The groups are shells around one centre, one inside the other: the same stretched ball of 7 dimensions in 9 sizes.
Some rows, each with its group after it:
[-16.2,  -8.5,   7.9, -15.2, -34.1,   6.3,   1.5,   2.3,  -8.6,  26.7] : Q584
[  4.1, -17.0,   4.5,  -5.0, -30.2,  -4.3,  13.1, -37.2,   9.2,  15.7] : Q671
[ 24.5, -34.5,  -9.5,   2.4,  -5.4, -26.8,  -3.4, -39.5,  11.8,   9.0] : Q584
[ 41.2,  35.8,  11.8, -23.1,   8.6,  11.4, -10.9,  -2.1,   6.8,  29.5] : Q751
[ 17.8, -29.2, -15.8, -18.0,   3.9,  -6.0,   8.7, -23.1,  19.9,   6.6] : Q671
[ 27.0,  -8.0,  -3.5,   7.9, -13.7, -18.0,  -6.7, -34.1,   3.1,  24.0] : Q119
[ 14.8, -12.5, -19.2, -44.3,  10.5,  23.9,   9.1, -21.2,  17.1,   8.4] : Q303
[ 24.1,  -8.0,  -1.0,  11.5, -14.5, -31.6,  -0.4, -39.2,   6.0,  11.8] : Q119
[-19.3,   0.8,  -8.9, -46.4,  -5.0,  11.9,   3.6,  12.0,  -6.4,   3.3] : Q237
[  6.4, -44.9, -13.4, -12.8, -11.6,  -9.0,  20.8, -36.7,  24.2,   1.6] : Q314
[  4.7, -33.7, -25.7,  -5.2,  -3.4, -22.3, -13.7, -15.3,  -6.9,  12.7] : Q641
[ 37.8,   1.9, -32.0, -11.4,  15.9,   3.9,  -6.7, -24.5,   8.1,  25.5] : Q751
[ -6.3, -18.4, -33.4, -20.4,   2.5,  -7.4, -14.5,   6.0, -14.7,  15.0] : Q411
[ -8.3,   2.2,   2.2, -28.1, -24.3,  23.4,  25.9,  -7.5,  12.5,  18.2] : Q119
[ 28.3,   4.1, -18.0,   4.8,   0.6, -13.7,  -4.4, -13.0,   3.9,  26.1] : Q671
[  5.7,  34.9, -22.9, -14.4,  -3.2,  11.4,  21.0,   9.5,   5.8,  22.7] : Q314
[ 32.1,  -4.1, -31.6, -33.3,  24.9,  -6.0, -14.4, -49.3,   2.2,  -3.1] : Q237
[  4.4,   5.6,   3.8,   2.7, -22.1,   1.5, -15.3,  30.1, -13.7,  49.8] : Q237
[ -8.6,   0.5, -11.6, -34.4, -11.8,  36.3,  18.9,  21.2,   9.7,  30.5] : Q641
[  4.1,  22.0,   5.8,  14.6, -31.9, -23.2,  19.9, -15.9,   3.5,  16.7] : Q411
[  0.2,  15.2,  -5.0, -30.9,  -4.1,  14.0,  21.9,  10.9,  13.5,  12.0] : Q119
[ 31.2,  -0.4, -14.1,  -2.7,  -7.6,  -3.0,  17.8, -53.2,  21.1,  14.0] : Q584
[ -0.7,   1.2, -21.7, -33.9,   5.6,   0.6,   1.9,  -6.8,  -1.4,   1.7] : Q303
[-19.9, -16.0, -13.1, -50.0, -14.3,  31.4,  -6.7,  -6.0, -12.8,  18.0] : Q751
[ -4.6,  12.1,   1.7, -16.6, -28.6,  11.3,  -7.4, -14.4, -16.4,  29.5] : Q237
[ -8.2, -15.9, -22.1, -39.7,   5.9,  -0.9,  17.1,  -7.6,  11.5, -10.7] : Q641
[  0.0, -25.8, -25.9,   8.0, -15.2, -26.4,   4.9, -19.5,  -0.2,  12.3] : Q119
[ 31.3, -18.3, -11.2,  21.0,  -6.6, -47.7, -16.9, -43.3,  -2.2,  11.8] : Q314
[  2.5, -24.5,  -7.5,  -1.1, -24.8,  -3.1,   7.9, -19.7,   6.0,  24.4] : Q303
[ 20.5,  31.0,   0.6, -46.3,  10.1,  18.7,  26.6, -19.8,  25.8,  -3.9] : Q751
[ 12.9,   0.3, -24.4,  11.4, -12.4, -23.5,   9.7, -29.8,   2.7,  13.9] : Q119
[ 28.5,  29.0,  -9.3,  18.2, -12.2, -29.7,  23.4, -38.8,  15.1,   8.6] : Q237
[ -1.3,  23.7,  -7.5, -20.1, -11.3,  -4.8,  20.4, -16.9,   4.8,   0.2] : Q411
[ 10.4,  26.7, -14.8, -23.1,   5.4,   2.2,  34.3,   1.1,  23.6,   1.3] : Q237
[ 15.2,   0.6, -17.0,  14.6,  -8.9, -23.4,  10.2,  -0.9,   7.8,  22.5] : Q641
[ -2.4,  10.6, -26.0, -14.6, -14.7,  11.5,   3.0, -12.5,  -9.7,  25.7] : Q584
[-16.8, -19.2, -11.3,  15.3, -37.1, -21.8,   0.3,  -0.5, -14.1,  27.7] : Q411
[ -0.5, -30.0,   4.5,  -6.6, -19.0, -16.9,  29.3, -11.2,  26.4,   1.6] : Q751
[  1.3,  -6.6, -16.6,  14.6, -24.7, -30.9,  15.0, -34.0,   1.9,   7.8] : Q671
[ 10.2, -12.0,   5.3,  -4.0, -22.1, -22.1,   4.4, -46.0,   4.5,   3.0] : Q411
[ 41.5,  -8.7,  -3.2,  -7.1,   2.1,  -7.4, -19.4, -39.2,   4.3,  24.6] : Q237
[ 27.2,   0.9, -27.7, -15.2,  17.1, -14.5,  -9.9, -20.8,   1.7,   8.0] : Q671
[ 17.9,   7.9,  15.3,  27.6, -39.9, -27.7,   7.0, -37.1,   2.1,  27.0] : Q314
[ 23.6, -31.7, -23.3, -30.3,  12.5,  -0.7,  10.5, -46.2,  24.3,  -4.6] : Q411
[  3.5,  14.1,  10.2, -14.1, -30.4,  11.2,  34.9, -30.6,  20.1,  13.0] : Q314
[  7.8,   9.4,   1.8,  21.2, -32.3, -18.9,  30.0, -13.3,  15.8,  22.8] : Q411
[ 14.8,  11.6,  -6.9,   0.5, -14.8, -15.0,  -2.1, -27.8,  -4.3,  17.8] : Q303
[-14.1, -11.2,  -2.7, -32.7, -15.7,   2.2,  10.4, -11.2,   1.4,   1.0] : Q584
[  3.0, -24.1,  -6.9, -29.8, -17.0,  23.7,  19.2, -31.0,  18.0,  16.1] : Q641
[ -2.3, -20.1, -25.9, -14.7,  -4.1, -10.5,  -7.4,  -8.8,  -7.7,  12.4] : Q303
[ -8.7, -18.5, -11.0, -48.4,   4.1,  11.5,   9.9,   3.4,   9.9,  -2.0] : Q584
[ -3.6,  -9.7,  13.5, -10.1, -23.8, -11.6,   0.2,   1.2,  -1.3,  16.9] : Q584
[-11.5, -18.3,   9.4, -26.8, -21.7,   1.1,  21.1,  -6.5,  14.2,   3.0] : Q314
[ 32.0, -14.0, -37.1,   0.3,  24.2, -41.2,  -9.2, -23.8,   6.2,  -2.3] : Q751
[-10.8, -11.1,   2.2,   3.2, -40.0, -17.1,  12.7, -33.7,  -3.0,  11.5] : Q314
[ -5.5,   9.5,   2.1, -20.4, -20.7,  10.0,  23.6,  -0.3,  10.3,  15.6] : Q303
[ 20.2,  13.7,  -0.6, -38.3,   8.0,  13.7,   4.6, -11.4,  12.0,   9.0] : Q119
[ -7.6, -11.0,   3.9, -13.6, -34.6,  11.0,  16.5, -21.6,   5.5,  22.0] : Q671
[ 10.9,  16.7,   4.5,   2.9, -31.5,   7.4,  20.2, -20.6,   9.6,  31.8] : Q671
[ 31.7,  23.5,  -1.0, -33.4,  11.0,  23.8,  12.7,  -4.2,  22.3,  20.6] : Q641
[-15.9, -15.3,   4.6,  -7.0, -25.1, -12.6, -14.5,  25.3, -17.8,  27.6] : Q751
[ -2.1, -11.8, -25.9, -15.5, -12.3,   8.2,  16.0, -15.5,   7.0,  17.4] : Q303
[ 35.4,  15.4, -13.0, -11.5,  15.1, -10.8,   6.5, -13.5,  17.3,  10.3] : Q641

New rows. What belongs after each?
[ 14.4,  -2.6,  -5.9,  -5.9, -17.7,  11.9,  13.0, -12.9,  12.6,  32.1] : Q303
[ 37.2,  -7.4, -12.4, -32.5,  27.3,  -1.3,  -2.6, -15.1,  20.9,   4.4] : Q237
[ -4.9, -37.7, -17.6, -23.5,   1.8, -21.1,   7.9, -10.6,  10.3,  -9.7] : Q411
[ -9.5,  18.9,  23.9,   1.2, -47.0,   8.9,   4.3,  14.7, -10.0,  44.8] : Q751
[ 17.9, -33.5,  -0.5,  19.1, -21.6, -31.7,   4.8, -26.7,  13.0,  19.1] : Q411
[-18.6,  -3.5, -20.1, -28.2, -19.0,  24.7,  23.2,   5.5,   4.4,  20.8] : Q641
[  9.5, -11.8,  -1.5, -15.4, -13.0,   7.5,  21.8, -10.4,  21.8,  17.7] : Q303
[ 12.1,  -4.7, -29.3, -47.2,  22.6,  15.7,  27.6, -11.0,  29.1,  -7.4] : Q314
[  9.6,   4.2,  -0.9, -10.4, -17.6,  -8.0,  10.5, -35.3,   5.4,   8.3] : Q303
[ 13.8,  -0.5, -16.2,  23.0, -11.1, -47.9,  -0.3, -17.4,  -3.1,   9.8] : Q641
[ 28.4,  22.1,   5.9, -10.0, -16.9,  14.5,   5.4, -33.7,   8.4,  31.4] : Q641
[ 12.8, -18.0, -27.8, -45.4,   8.1,  32.0,  29.5, -33.5,  31.3,   3.9] : Q237
[ 12.5,   6.6, -35.5, -59.3,  17.4,  39.0,  14.0, -36.2,  13.3,   2.1] : Q314
[  6.2,  15.0,   3.5, -33.9, -15.7,  46.5,  37.4,   5.6,  28.8,  31.2] : Q237
[ 12.3,  -7.4,   2.0, -35.6,   1.4,  13.2,  28.8,  -7.3,  32.2,   2.8] : Q314
[  9.1,  13.4, -11.4,  -0.1, -23.7,   8.5,  15.0, -20.0,   4.1,  31.6] : Q671
[ 19.8, -15.1, -15.2,  26.8, -20.9, -44.8,   9.5, -55.9,   7.1,   5.9] : Q411
[ 26.5,  25.1,  -3.9, -29.9,   5.7,  21.6,  10.1,  -7.6,  15.5,  21.8] : Q303
[ 19.1, -15.0, -23.0,  -1.5,   3.1, -27.0,  -8.4, -24.8,   0.0,   8.6] : Q303
[  3.7,  30.6, -25.0, -16.4,   1.2,  -3.1,  17.7,  -0.8,   2.7,   7.8] : Q411
[  3.5,  -8.4,  -5.6, -53.4,  -1.6,  34.0,  13.1, -21.0,  14.9,   7.9] : Q671
[  0.2,  12.2, -15.5,  -5.1,  -7.1, -20.9, -11.8,   4.3, -17.2,  15.9] : Q411
[ -6.6,   3.8,   2.3, -35.4, -11.5,  31.2,   1.3,  34.5,  -0.4,  35.4] : Q584
[  6.6, -28.7,   8.0,  23.8, -33.2, -35.2,  -4.8, -14.8,  -1.4,  25.8] : Q411
[  5.9, -35.5, -24.6,  -3.9,  -7.4, -11.4,   0.4, -14.1,   5.1,  18.3] : Q641
[ 38.8,  11.7,   1.8,   4.5,  -9.7,  -7.8, -22.7, -33.3,  -6.6,  36.0] : Q751
[ 27.1, -10.0,  -4.3, -14.4,   2.7, -17.1, -11.4, -35.5,   4.3,   6.6] : Q641
[ -4.8,  -6.5,  21.0,  25.4, -46.8, -29.4,   5.7,   3.1,  -3.8,  31.0] : Q237
[ -3.1, -25.8,   8.3,  -7.4, -33.3, -12.9,  12.2, -42.9,   7.2,   5.4] : Q237
[ 21.6,  12.4, -11.0,  -7.8,   5.6, -17.9, -11.2,  -2.6,  -3.6,  16.0] : Q671
[ 14.0, -15.0,  14.7,   9.4, -28.0, -28.0,  10.1, -36.1,  11.9,  10.3] : Q411
[ 18.3,  -9.8, -25.5, -13.8,  11.5, -12.5,  17.4, -12.5,  21.2,   1.7] : Q641
[-13.2, -19.6,  -2.8,  -3.2, -31.2, -11.0,   0.1,  -9.1,  -8.8,  20.2] : Q671
[ 18.9,  17.9,  -4.7,  -2.5, -18.9,   0.9,   3.0, -34.9,  -0.4,  25.6] : Q671
[  5.9,  19.3,  11.8,  -1.1, -27.8,   2.6,  19.3,   1.2,   9.2,  28.8] : Q119
[ 18.6,  -8.5, -13.9, -19.3,   9.7, -16.3,  -4.3, -16.6,   5.9,   2.1] : Q303
[ 10.5,  26.1, -13.1, -44.6,  -2.3,  60.4,  22.8,   9.5,  17.0,  39.0] : Q751
[-25.5,  -6.9,  -5.8,  -9.1, -36.0,  10.2,  34.4,  13.4,   9.3,  22.4] : Q237
[ 33.2,  20.7, -25.8,  -5.2,  14.9, -20.9,   5.5, -27.8,  10.0,   3.8] : Q584
[ -0.9, -24.2, -34.2, -50.0,  11.3,  19.1,  15.6, -26.0,  14.9,  -5.5] : Q641
[ 13.0,  24.9,  15.1, -15.7, -18.7,  21.0,  -1.2,  14.6,  -0.2,  42.7] : Q641
[ -1.5,  19.3,   5.2, -34.0, -19.3,  30.9,  29.8,  -8.5,  16.4,  17.8] : Q641
[ 19.5,  -1.5, -32.7, -40.5,  25.9,   4.5,  13.4, -21.3,  19.5,  -7.5] : Q641
[ -2.6, -12.3, -13.3,  -9.5, -22.9,   8.5,  -1.0, -10.2,  -5.9,  31.4] : Q119
[ 10.4,   2.7, -18.0,  -1.0,   0.2, -35.4,   3.1, -16.6,   0.7,  -1.9] : Q671
[  7.1, -33.1,  -1.7, -16.6,  -3.5, -11.5,   1.4,   1.3,  12.4,  10.8] : Q411
[ 17.2,  33.1, -12.8, -42.7,   9.9,  28.4,  10.4,  -7.6,   9.3,  15.0] : Q671
[ 25.0,  22.0, -28.0, -36.1,  11.7,  30.3,  20.3, -29.2,  19.2,  14.2] : Q411
[  5.6, -27.4, -27.0, -31.4,  -1.8,  26.2,  -2.8, -12.5,   3.8,  27.6] : Q314
[ 37.9,  -9.9, -21.1,   0.8,   1.8, -11.9,  22.2, -55.5,  30.3,   7.0] : Q751
[  4.9,  -5.1, -28.7, -46.6,  22.6,   1.2,  -7.9,  -3.1,  -1.7,  -4.5] : Q411
